There are 3 nested groupings, the coarsest first. Each group lies inside one group of the grouping before and may be the whole of it. The rows also spread widely along 14 directions, which tell nothing about the answers.
In the rows, 128 means zero.
Some rows, each with its group in each grouping after it:
[121 125 183 146 151 109 136 105 164 134 110 182 147 147  41 111 167 106
 156 164 122 141 145 119 129  89] : Kono q64 q707
[112 118 119 138 151 119 229 160 104  88 100 189 148 130 130 147 119 105
  97 126 105 119 123 107 193 124] : Kono q991 q61
[135 158 107 122 159  91 121  85 169 155 167 112 130 175 112 111 117 116
 128 118  87  74 134 165  81  99] : sep q148 q585
[138 150 135 163 145 105 127 127 117 121 122 141 123 173  92 108 107 132
 119 139 141  72 172 118 174 126] : sep q566 q744
[146 119 162 146 144 135 145  72 143 101 103 156 131 141 124 159 135 114
 133 122 156 151 119 107 148  63] : Kono q634 q336
[112 102 160  88 126  66 115 132 144 109 124 127 148 125 105  89 202 130
 180 155 132 169 106 137 148 113] : Kono q991 q764
[157 140  95 135 150  84 153 138 140 142 135 143 152 148  88 132 139 103
 125 153 118 156 119 137 135  72] : guz q978 q305
[114 144 100 137 131 114 154 175 122 128 112 131 115 125 144 130 119 151
 136 120 151 140 148 128 164 163] : Kono q64 q490
[146 106 119 149 121 135 107  73 127 119 144 119 110 132 152 126 114 133
 120 109 124 100 125 113 141 117] : sep q148 q733
[179 156  82 124 112 122 127 118 114 155 137  78 126 164 143 155  56 126
 111 103 128 106 136 115  98  71] : guz q978 q122
[159 119 121 116 132 121 121  86 104 103 131 155 122 113 131 131 171 108
  92 112 122 156 117 141 161 139] : Kono q64 q896
[107 141 143 175 112 154 121 144 150 131  77 138 115 129 118 147 119 146
 156 136 188 153 134 103 118 111] : guz q894 q492
[133  97 124 131 127 153 112 150 121 163 140 143 113  94 122 115 158 132
 107 164  78 118  84 111 102 161] : sep q888 q879
[142 128 132 126 138  94 165 135 130 125 118 116 119 112 194 128 132 135
 145  66 127 111 147 145 135 135] : Kono q376 q942
[169 183 121 134 136 134 145 142 121 137 110 143 136 146  78 131 136  92
 118 108 117 170 163 186  99 138] : Kono q64 q707
[144  93 152  68  96 142 111  71  87  90 151 135 133 133  95 112 150 113
 118 147 117 155 127 111 154 135] : Kono q991 q61
[123 153 116 151 136 166 121 168 149 162 121 112 102 115 136 134 134 151
 152 154 156 167 129 148  99 158] : Kono q634 q336
[141 128 140 134 158  93 140  96 133 100 119 159 124 128 148 145 169 126
 120 105 156 140 106 130 163 108] : sep q148 q733
[120 127 124  84 116 111 119 102 109 113 138 110 130 154 140 126 119 142
 110 140 127  98 104  98 155 116] : Kono q64 q707
[148 128 158 113 129 158 161 177  82 134  99 119 140 118 146 137 125 118
 110 148 120 115 105 104 105 125] : guz q978 q122
[132  89 189 117 119 102 123 112 114 106 111 106 140 131 152  94 149 132
 154 129 120  82 126 103 149 105] : Kono q991 q764
[115 119 110  97  62 129  78 101 131 149 133  90 118 132 104  87 110 123
 150 104  98 113 156 127  58 156] : guz q978 q122
[134 120 163 122 129 139 134 159 113 149  89 202 115  88 106 154 182 122
  92 128 127 148 104  96 122 152] : Kono q376 q942
[110 114 133 122  91 115 115 122 129 116 111 107 139 132 128  79 140 111
 149 114  81  97 125 148 102 138] : Kono q991 q61
[126 149 111 143 120 117 122  76 179 175 114 198 108 141  60 157 112 109
 102  78 102 112 159 105  77 103] : Kono q64 q707
[112 160 132 171 180  74 161 172 128 129 100 162 101 154 162 159 109 180
  98 119 201  50 150  80 208 127] : sep q148 q585
[163 142 111 110 114  83 108 118 133 171 113 168 104 127 106 162 132 134
  82  78 121 110 126  93 113 109] : Kono q64 q707
[119  93 130  97 133 131 167 164 121 148 154 119 109 113 161 125 103 170
 147 126 120 104 138  83 131 164] : sep q148 q733
[129 153  61 201  98 132 107 178 122 154  71  99 111 125 187 153  89 139
  94 119 143  94  73 106 113  99] : guz q978 q122
[ 85 122 150 184 160  99 163 155 176 136  93 171 136 113 124 104 174 120
 158 141 114 114 120 138 135 122] : Kono q376 q942
[170 145 140 117 145 168 132  94  89 112 144 145 131 153  98 138 127  99
  85 154 114 131 117 136 133 125] : sep q566 q744

New rows, each followed by its group in each grouping:
[156 146 162 134 137 134 143 161 124 165 100 114 106 118 173 153 110 155
 125  92 155  86 145 105  90 122] : guz q894 q492
[118 108 155 172 102 132 101 132 131 104  81 114 121  93 153  87 171 127
 177 108 143 155 133 156 135 161] : Kono q64 q490
[156 149 122 134 155 148 117 108  83 106 135 150 117 140 137 152 149 121
  54 154 149 114  88 130 169 138] : sep q148 q585
[103 130 138  98 106 143 123 106 123 112 107 132 125 121 158 138 144 124
 120 109 126 131  94 119 107 138] : Kono q376 q942
[ 82  74 142  98 109 132 135 116 136 127 143 138 121 103 126  79 148 139
 159 135  86 112 143 103 128 181] : Kono q64 q896
[140 166 135 133 116 173 128 138  87 124 111 113 117 144 137 125 101 125
  96 119 131  92 158 139 125 171] : Kono q64 q707
[144 143 142 155  93  84  84 162 124 163  70 110 111 116 150 109 136 139
 124  74 138  65 142 115  85 130] : guz q978 q122
[153 153 112 142 135  99 153 117 146 148  96 184 114 131 111 173 113 118
 102  61 132 129 155 112 122 106] : Kono q64 q490
[ 99 146  75 168  94 163  84 115 124 154 138  74 114 153 141  91  73 130
 106 150  96  43 131 127  89 146] : guz q978 q122
[129  97  86 102 114 126 133  63 146 129 167 124 114 121 155 136 118 126
 117 108  92 130 103 116 124 106] : Kono q991 q61
[168  90 206 136  90 116 125 123 122 123  75  82 117  90 186 112 131 136
 207  46 165 133 180 113  88 114] : guz q978 q122
[134 135 124 144 134 101 147 150 159 165 109 148 118 111 112 125 141 122
 152  97 128 140 161 134  85 128] : guz q978 q122
[142 119 112 103 111  89 134 135 107 113 132 130 126 123 119 104 146 123
 132 102 119 142 162 145 160 163] : Kono q991 q764
[138 109 105 196 139 147 152  98 176 159 152 117 134 146 109 100  79 107
 162 125  60  89 154 142  85  94] : sep q148 q733
[180  83 190 146 168  97 150 118 145 151 125 160 148 130  93 128 153 107
 146 146  93 112 105  99 118  48] : sep q148 q585
[155 131 134 156 146 156 129 107 136 141 130  92  98 115 213 157 114 151
 127 117 151 111 105 123 123  97] : Kono q991 q61
[144 160 152 118 185  90 180 157 159 140 128 149 155 151  78 115 165 109
 170 151 119 170 156 174 121 106] : Kono q64 q896
[180 149 138 139 143 161 161 116  85 108 118 117 142 130 139 128 129  80
 106 111 117 140 148 171 112 128] : guz q978 q122
[ 70 115 190 100 153 147 184 177 103 115 116 137 140 126 159 101 145 144
 131 173 111  63 116  97 147 171] : Kono q376 q942
[141 113 167 109 145 153 152 113 104 123 132 108 133 119 166 125 137 119
 125 144 121 110 109 116 110 115] : guz q978 q122
[172 148 188 112 127 171 114 144  80 118  95 141 112 104 134 149 172 124
 102 126 166 163 124 138 121 156] : Kono q991 q61
[132 142 151 152 159 129 140 128 170 127 112 101 126 111 167 141 164 138
 200 138 196 206 121 158 110  92] : guz q978 q305
[100 156 152 133 171 107 148 149 137 124 125 133 139 153 115 108 156 138
 136 180 144 108 124 136 164 127] : Kono q64 q707
[142 127 126 133 110 128 143 176 134 185  95 160 118  99 113 128 130 117
 109  88  68 101 131 118  64 154] : Kono q64 q707
[122 159 123 136 168  77 136 151 143 111 122 106 151 151 147 100 182 121
 146 148 129 128  81 187 134 115] : sep q148 q733
[130 154 131 188 120  96  91 130 139 115  66 149 117 135 127 143 154 136
 124 116 189 136 120 123 166  98] : Kono q991 q764
[156 153 148 168 168 104 136  88 142 134 107 155  99 120 168 166 142 134
 109  82 193 113 157 119 146  97] : guz q978 q122
[ 98  89  96 107 124 137 159  98 129 122 171 155 135 146  79 109  97 121
 117 160  64 101 134  91 145 142] : sep q888 q879
[138 118 158 137 138 105 120  89 134 129 115 163 125 134 113 122 151 121
 109 117 115  88 132 105 143 106] : Kono q64 q896
[128 140 149 115 129 129 132  41 125  84 123 132 125 155 145 141 120 118
 117  91 149 109 146 125 150 107] : Kono q64 q707
[165 163 122 134 138 137 140 150 114 139 121 111 146 159 115 139 110 113
 116 150 116 130 115 145 118  90] : Kono q376 q942
[ 96 110 201 100 155 129 110  84 162 142 145 156 123 104 113  87 215 119
 151 149 104 119 124 147  89 156] : Kono q376 q942
[147 132 132 110 163  84 177 158  94 124 137 127 135 129 164 121 138 131
 103 125 129  82 142 120 167 133] : guz q978 q305
[155 132 166 156 140 131 126 121 134 128  92 142 124 114 145 150 160 122
 138 119 158 159 112 128 130  94] : Kono q376 q942
[153 184 146  84 156 169 147 103 105 121 146 129 135 156  94 148 133  98
 107 146 152 169 154 163  91 134] : guz q978 q122
[157 134 166  85  89 203 111  96  93 115 117 120 141 125  83 118 142  83
 128 131  95 183 129 159  61 155] : Kono q64 q707
[108 177  90 154  93 181  89  93 121 105  96 144 109 143 115 158 118 114
  87 118 158 156 116 142 118 147] : Kono q991 q764
[132 103 158 139 122  99  96 119 112 117  99 156 116 105 134 116 181 134
 109 119 128  97 101 102 150 142] : sep q888 q879
[139 159 110 115 149  90 111 151 132 138 140 162 121 131  65 109 195 125
 119 157 146 183 149 172 153 167] : Kono q634 q336
[105 118 130 119 114 126 172 161 129 149 108 156 146 113  93  85 137  84
 132 108  48  97 152 144  58 169] : guz q978 q122
